There are 4 nested groupings, the coarsest first. Each group lies inside one group of the grouping before and may be the whole of it. The rows also spread widely along 15 directions, which tell nothing about the answers.
In the rows, 128 means zero.
Known rows, each followed by its group in each grouping:
[156 178 117  86 108  77 138 118 174 106 108 136 178 225 145  83  68 105
 113  93 185 134 123  68  47 155 157 139 123 113 146 108 103 191 150 113
 137  89 125]
kop kun K840 Buli
[193 104 144  63 123  60 166 129 167  75 203 108 126 136 113 100 142 183
 140 121 157 154 118  72 111 103 127 157 138 118  88  74  92 176 137 138
 175 119 164]
kop vutuf K93 dadu
[162 124 157 114 141  81  90 174 124  72 127  86 130 170 138  87 124 156
 126 134 139 137 138  87  96 115 196 145 121 112  91 138 160 139 122 151
 167 113  79]
zad Liku K593 fele
[139 143 154 122 130 102 156 131 125 120 126 157 160 138 140 170 174 144
 168 132  95 112 128 162  95 140 154 110 120 161  80 146 118 154 166 151
 146 150 137]
kop Biz K353 mogi
[158 113 186  47 117 130 143 138 125 119 129 111 122 143 106 167 130 134
 171 136 135 144  80 122 118 161 151 105 128 147 121 107 149 189 111 143
 173 136 150]
zad Semur K612 lufeb
[153 144 106 108 147 104 132 119 143 109 144 170 149 144 129  85 151 139
 132 102 138 150 146  93  96 116  97 111 111 118 112 135 106 158 137 124
 147  75 123]
zad Semur K614 Lilev
[134 109 183  87 137 111 160 157  87 118  90 184 136 163 165 157 164 109
 162 114 127 104 103 128 115 161  99 126 127 144  94 138 128 125 154 136
 104 152 130]
kop vutuf K93 safon
[122 135 164  88 144 123 138 133 124 135  86 100 115 152 125 158 124 129
 162 141 132 100  80 142 132 180 150  91 125 119 144 123 144 153 123 135
 150 144 172]
kop Biz K918 Sile
[ 69 155 130 159 157 122 141 135 141 142 115  93 142 117 131 108 143 102
 104 119 118 127 119 150 137 138 141 136 111 113 141 113 129 136 147 118
 112 171 140]
zad Liku K690 kuraf
[ 93 151 140 143 173 102 122 151 117 115  54  79 142 126 161  98 127 130
 127 141 128  92 129 161 117 137 157 122 136  86 124 145 131 119 130 139
 125 133 121]
zad Liku K593 bagal
[ 67 130 145 184 140  78 148 108 141 121 112 105 153 105 160 159 159 121
 125 150 100 115 100 160 157 127 137 132 125 129 114 109 117 114 189 124
 121 208 174]
zad Semur K614 mepup
[114 146 156 137 153  92 120 121 139 132 112 140 132 137 118 184 168 142
 159 128  84 120 133 163 148 128 160  89  72 138  89 158 125 146 128 145
 158 118  96]
kop Biz K918 luvu
[107 189 110 164 154 181 119 141 123 133 113 136 154 151 102 114 164 102
 135 123 145 117 133 133 160 151 102  70  92 113 163 156 153 134 126 150
 176 146 137]
zad Semur K251 leva
[184 112 174  29 109  72 115 107 143  76  88 113 155 164 167 144  73 144
 136 145 132 189  77  64  80 152 116  80 139 106 120  77 155 200 123 115
 186  74 145]
kop Biz K918 luvu
[176 152 146  74 140 126 142 110 117 124 109 171 218 157 154  94 127 136
 106 135 120 177 126 106  78 156  91  96 167 162 114 114 143 157 141 118
 158 153 181]
kop Biz K353 mogi
[153 128 148  85  91  42 143  92 161 100 128 125 167 200 140 127  92 136
 135 145 192 131 116 104 114 117 173 172 142 166 114  85  93 163 148 127
 147 161 163]
zad Semur K614 Lilev
[127 138 137 110 114 117 160 112 133 154 154 198 188 174 148 124 130 115
 104 109  92 153 113 130  42 149 165 162 148 216  94 110 119 158 183  97
  77 190 161]
kop Biz K353 mogi
[103 176 100 178 116 138  38 125 155  88 128 120 115 178 103 157 124 117
 125 143 111 180 141 101 113  78 158  44  25 115 137 130 189 180  91 142
 186  31  37]
kop vutuf K93 dadu
[152 182 119 131 157 156 145 190 115  74  95  83 193 187 145  92  69 143
  68 119 150  98  90  60 129 111 150 146 151  81 116 111 115 144 112 153
 213 161 132]
kop kun K840 Buli
[101 119  83 115 175 101 155  96 125 150 147 198 128 126 123 111 121 159
  74 115 121 121 105 111 188  64  56 157 114 135 101  84  43 116  90  87
 100 121 164]
kop Biz K918 luvu
[122 131 135 135 122  87 122 121 175 107 182 129 116 147 100 151 141 125
 138 106 120 148 107  84 149 124 145 120  66 118 118 117 123 166 145 123
 169 115 108]
zad Semur K251 leva
[153  91 162  81 118  95 145 133 138 112 184 125 107 120 111 129 160 153
 155 135 121 151  99 100 117 138 133 135 131 156 102  90 131 156 151 123
 144 151 170]
zad Liku K593 bagal
[121 137 132  82 116 160 142 124 128 137 138 133 102 134  81 147 149 123
 168 132 156 130 100 133 147 140  95  90 102 140 157  92 128 176 100 134
 152 113 163]
zad Liku K593 bagal
[ 63  84 113 149 129  98 119  97 121 150 128 134  62 112 127 191 142 161
 174 185  89  88  70 191 124 102 179 123 126 177 114  98 110 124 138 110
  90 143 198]
zad Semur K614 mepup
[105 137 151 102 121  97  98 109 124 124  66 116 152 181 172  86 101  92
  99 147 160 171 121 133  72 151 138 119 137 138 155  96 177 146 130 108
  79 133 134]
kop vutuf K93 safon
[138 128 113 128 165 168  93 147 127  98 143  75 116  94 114 112 124 174
 117 163  76 166  91 107 106 115 148  67 132 101 128 110 178 160 100 135
 203  98 156]
zad Semur K251 leva
[124 125 135 126 144  71 134 119 152  86 130  70 152 137 161  67 113 139
  84 148 155 155 107  89 118 122 121 144 154  96 136  71 139 131 155 115
 138 169 184]
kop vutuf K93 dadu
[ 72 108 151 128 167 124 115 117 111 164 109 149  90  70 113 190 184 139
 162 144  58 133 113 201 156 118 121  87  87 152  96 134 129 136  98 123
 106 105 113]
zad Liku K593 fele
[125 147 137  89 135  93 107  93 121 139  56 186 170 178 161 100 113  99
 132 129 151 153 140 126  88 155  92  95 126 143 141 133 133 143 129 102
  98  93 129]
zad Liku K593 bagal
[132 105 122 124 119  93  79 129 133  99 155 141  79 176 109 131 126 148
 153 154 137 130  99  71 142 114 139 101  89 136 129 111 146 132 123 119
 161  97 140]
zad Liku K593 bagal
[137 158 129  86 138 164 123 112 152 172 169 145 114 143  56 143 159 138
 162 118 106 150 122 152 106 164 158  68  87 171 140 136 148 192  98 132
 155 105 153]
kop Biz K353 mogi

New rows, each followed by its group in each grouping:
[113 146 109 174 193  52 105 100 140 134 112 166 172 123 157  57 171 149
  98 131 103 141 188 142 124 110 115 125 122 131  93 166 106  81 155 108
 105 134 128]
zad Liku K593 bagal
[176 104 132 124 137  76 121 158 119  50 162 150 138 133 151 128 154 178
 138 136 108 143 127  57 138  70 104 127 115 111  58 115 112 129 141 147
 205 102 111]
zad Liku K690 kuraf
[ 93 166 125 107 136  61 159  85 167 150 103 156 158 177 122 151  88 112
 114  97 154 100 116 142 152 117 137 154  86 130 124 110  52 172 110 108
 111 111 115]
kop Biz K353 mogi
[105 183 113 141 172 148 136 162 105 113  63 137 134 145 137  99 176 108
 149 104 169  83 162 157 137 128  76  84  88  70 141 165 121 129 107 168
 127  80  87]
kop vutuf K93 safon
[116 172 112 132 117 173 120 132  96 127  77 172 172 184 136 137 130 106
 143 148 153 115 125 134 112 128 104  88 123 161 144 126 138 145 125 141
 146 135 144]
zad Liku K593 bagal
[147 113 103 160 176  36  56 101 129  93  98 138 158 175 188  58 104 190
  87 188 103 147 147 105  69  87 181 122 160 144  86 140 145  82 143 104
 130 118 158]
kop vutuf K93 dadu
[111 106 138 117 165  94  92 122 139 132 139 125  68 135 100 126 143 139
 141 134 123 130  97 107 177 138 127  92  80 110 139 136 142 129  98 113
 146  99 133]
zad Semur K612 lufeb
[ 86 125 108 180 126  81 104  96 139 141 155 140 131 142 118 128 145 150
 108 176 120 136 141 160 149  69 169 155 115 195 103  94 113 106 135 117
 105 183 156]
zad Liku K593 bagal
[117 102 162  67 115 108 168 160  99 110 108 164 119 164 155 148 116 114
 123  97 145 121  97 126  96  93 130 193 120 142  79  89  94 167 104 126
  64 112  69]
kop vutuf K93 safon
[156 149 153  74 183 111 144 122 107 117  60 158 189 151 169  91 117 125
  99 116 144 141 106  80 159 167  31  82 146  87 133 130 124 120 119 114
 164 133 171]
kop Biz K918 Sile
[108 124 163 131 146  41 131 116 134 101  80 107 129 140 167 123 157 126
 144 150 162 112 128 143 161 135 106 119 116  97 124 116 123 111 148 140
 120 148 149]
kop vutuf K93 safon
[133 168 163  77 178 121 113 127 151 140  74  69 153 132 117  69 114 109
 122 115 143 157 128 125 110 204 128  69 127  77 172 141 171 166 104 122
 161 104 141]
zad Liku K593 bagal
[126 113 150 115 140 125 133 154 119 123 139 143 109 139 128 138 161 124
 166 121 105 118  93 105 117 168 128 101 117 129 125 133 148 135 164 124
 147 143 163]
zad Liku K690 kuraf
[ 78 119 143 146 134  68  96  95 106 123  39 149 130 196 178 137  96  91
 126 176 179  92  76 110 195 153  86 106 120 119 170 116 139  81 144 101
 115 177 189]
zad Semur K612 lufeb
[114 144  69 151 164 161 118 162 114 118 125 212 102 165 141 117 141 130
 166  87  83  79  99  76  53 149 106  76  99 104 125 175 112 136 166 106
 131  43 126]
zad Liku K593 bagal
[111 153 130 138 179 121 147 144 120 118  86 128 148 101 148 123 169 138
 149 115 101 106 133 161 110 136 121  97 123  90 105 165 115 137 143 145
 141 107 122]
zad Semur K614 mepup
[115 139  96 105 134 120 145 103 155 164 166 157 121 127  99  80 154 133
 137 108 134 148 152 169  53 126 159 150 126 170 126 118 103 173 130 110
  65 105 139]
zad Semur K251 leva
[135 119 162 127 135  98 105 137 129  94 134  76 136 131 133 113 143 144
 122 159 127 163 114 116 130 125 163 118 130 128 114 110 172 136 135 141
 164 166 142]
zad Semur K614 mepup
[160  99  95 106 174  78 122 128 120 112 149 189  91 147 116 119 142 201
 166 136 121  79 120  94 147  91 114 123 122 132  81 142  61 108 108 121
 161  72 161]
zad Liku K593 bagal
[154 157 144 120 122  86 134 127 150  99 143 164 180 175 124 142 148 124
 141 103 139 145 151 102 130 117 138 127  89 137  91 146 111 163 143 145
 176 121  82]
zad Semur K251 leva
[112 181 114 146 117 107 172 108 177 135 144 146 185 166 131 126 142 105
 147  99 139 111 130 132  65 165 162 131 121 147 138 135  95 177 207 127
 134 166 165]
zad Semur K612 lufeb
[ 72 143  99 181 178  92 120 121 162 141 124 115 101 126 146 107 145 136
 129 119  73  97 101 132  85 166 164  97 103  95 140 148 127 122 187  99
 106 120 169]
kop Biz K918 luvu
[ 96 139 168 108 139 100 139 124 151 149 142 129 106 146 100 131 167  91
 132  95 147 144 125 137 165 155 116 124  67 127 137 118 136 152 119 124
 100 139 105]
kop vutuf K93 safon
[147 125 122 122 204 181 107 189  82 125 118 138 128 141 134  58 140 151
 107 120  87 116  99  76 104 164 124  94 156 110 123 163 172  97 123 118
 165 141 171]
zad Liku K690 kuraf
[124 137 129  94 121  93 109 109 139 105  91  63 114 136 121 101 115 139
 148 170 192 138 129 157 127 111 146 114 125 105 156  90 139 167  85 147
 142  98 139]
zad Semur K251 leva
[111 102 152 121 101  18  86  73 153 103 103 117 122 166 169 106 121 111
 136 179 174 167 117 115 118 141 129 116 122 137 153  90 160 129 168 102
 100 143 166]
zad Semur K612 lufeb
[128 174  97 140 150 151 139 123 120 130 142 136 195 146 108  95 113 154
  43 146 141 158 139 130 164  47 119 158 138 167 101  76  93 135  75 134
 157 182 144]
kop kun K840 Buli
[111 106 174  83 132 105 141 112 148 168 163 125 104 133  95 106 153  99
 133 113 140 160  99 135 134 188 144 140 118 161 151 105 153 150 141  97
  84 181 171]
zad Semur K251 leva
[ 82 148 101 177 201  87  98 114 123 153  71 169 115 147 154 114 157 140
 139 134  90  76 136 161 126 149 133  80  97 109 122 190 115  84 146 110
 103 101 140]
kop Biz K918 luvu
[109 128 133 127 127 139 194 146 121 114 145 146 119  91 128 172 197 129
 190 123 119  85  89 136 145 147  64 102 122 120 123 105  92 147 184 144
 150 159 195]
zad Liku K593 bagal
[134 106 150  95 159  62  39  96 141 143 119 141 111 157 116  90 111 140
 101 146 107 205 150 115 122 115 165 101  89 153 111 133 173 135  71  91
 121  69  85]
zad Liku K690 kuraf
[113 146  78 138 154 141 147 140 151 116 153 109 109 154 110 101 109 146
 136 111 137  80  79  85 104 136 146 123 128  94 153 115  99 154 148 119
 162 117 193]
zad Semur K614 mepup
[150 129 174  82 157  85 138 153 108 115  91 143 156 202 137 116 104 133
 104 110 164  99 123 110 154 116 157 179 127 136  83 136 101 121  90 135
 130 156  94]
kop vutuf K93 dadu
[111 144 123 152 140  88 101 156 136  94 126  90  85 147 111  97 167 139
 160 133 163 100 160 141 132 105 168 127  82  99 124 144 133 133 119 160
 132  97  79]
zad Liku K593 bagal
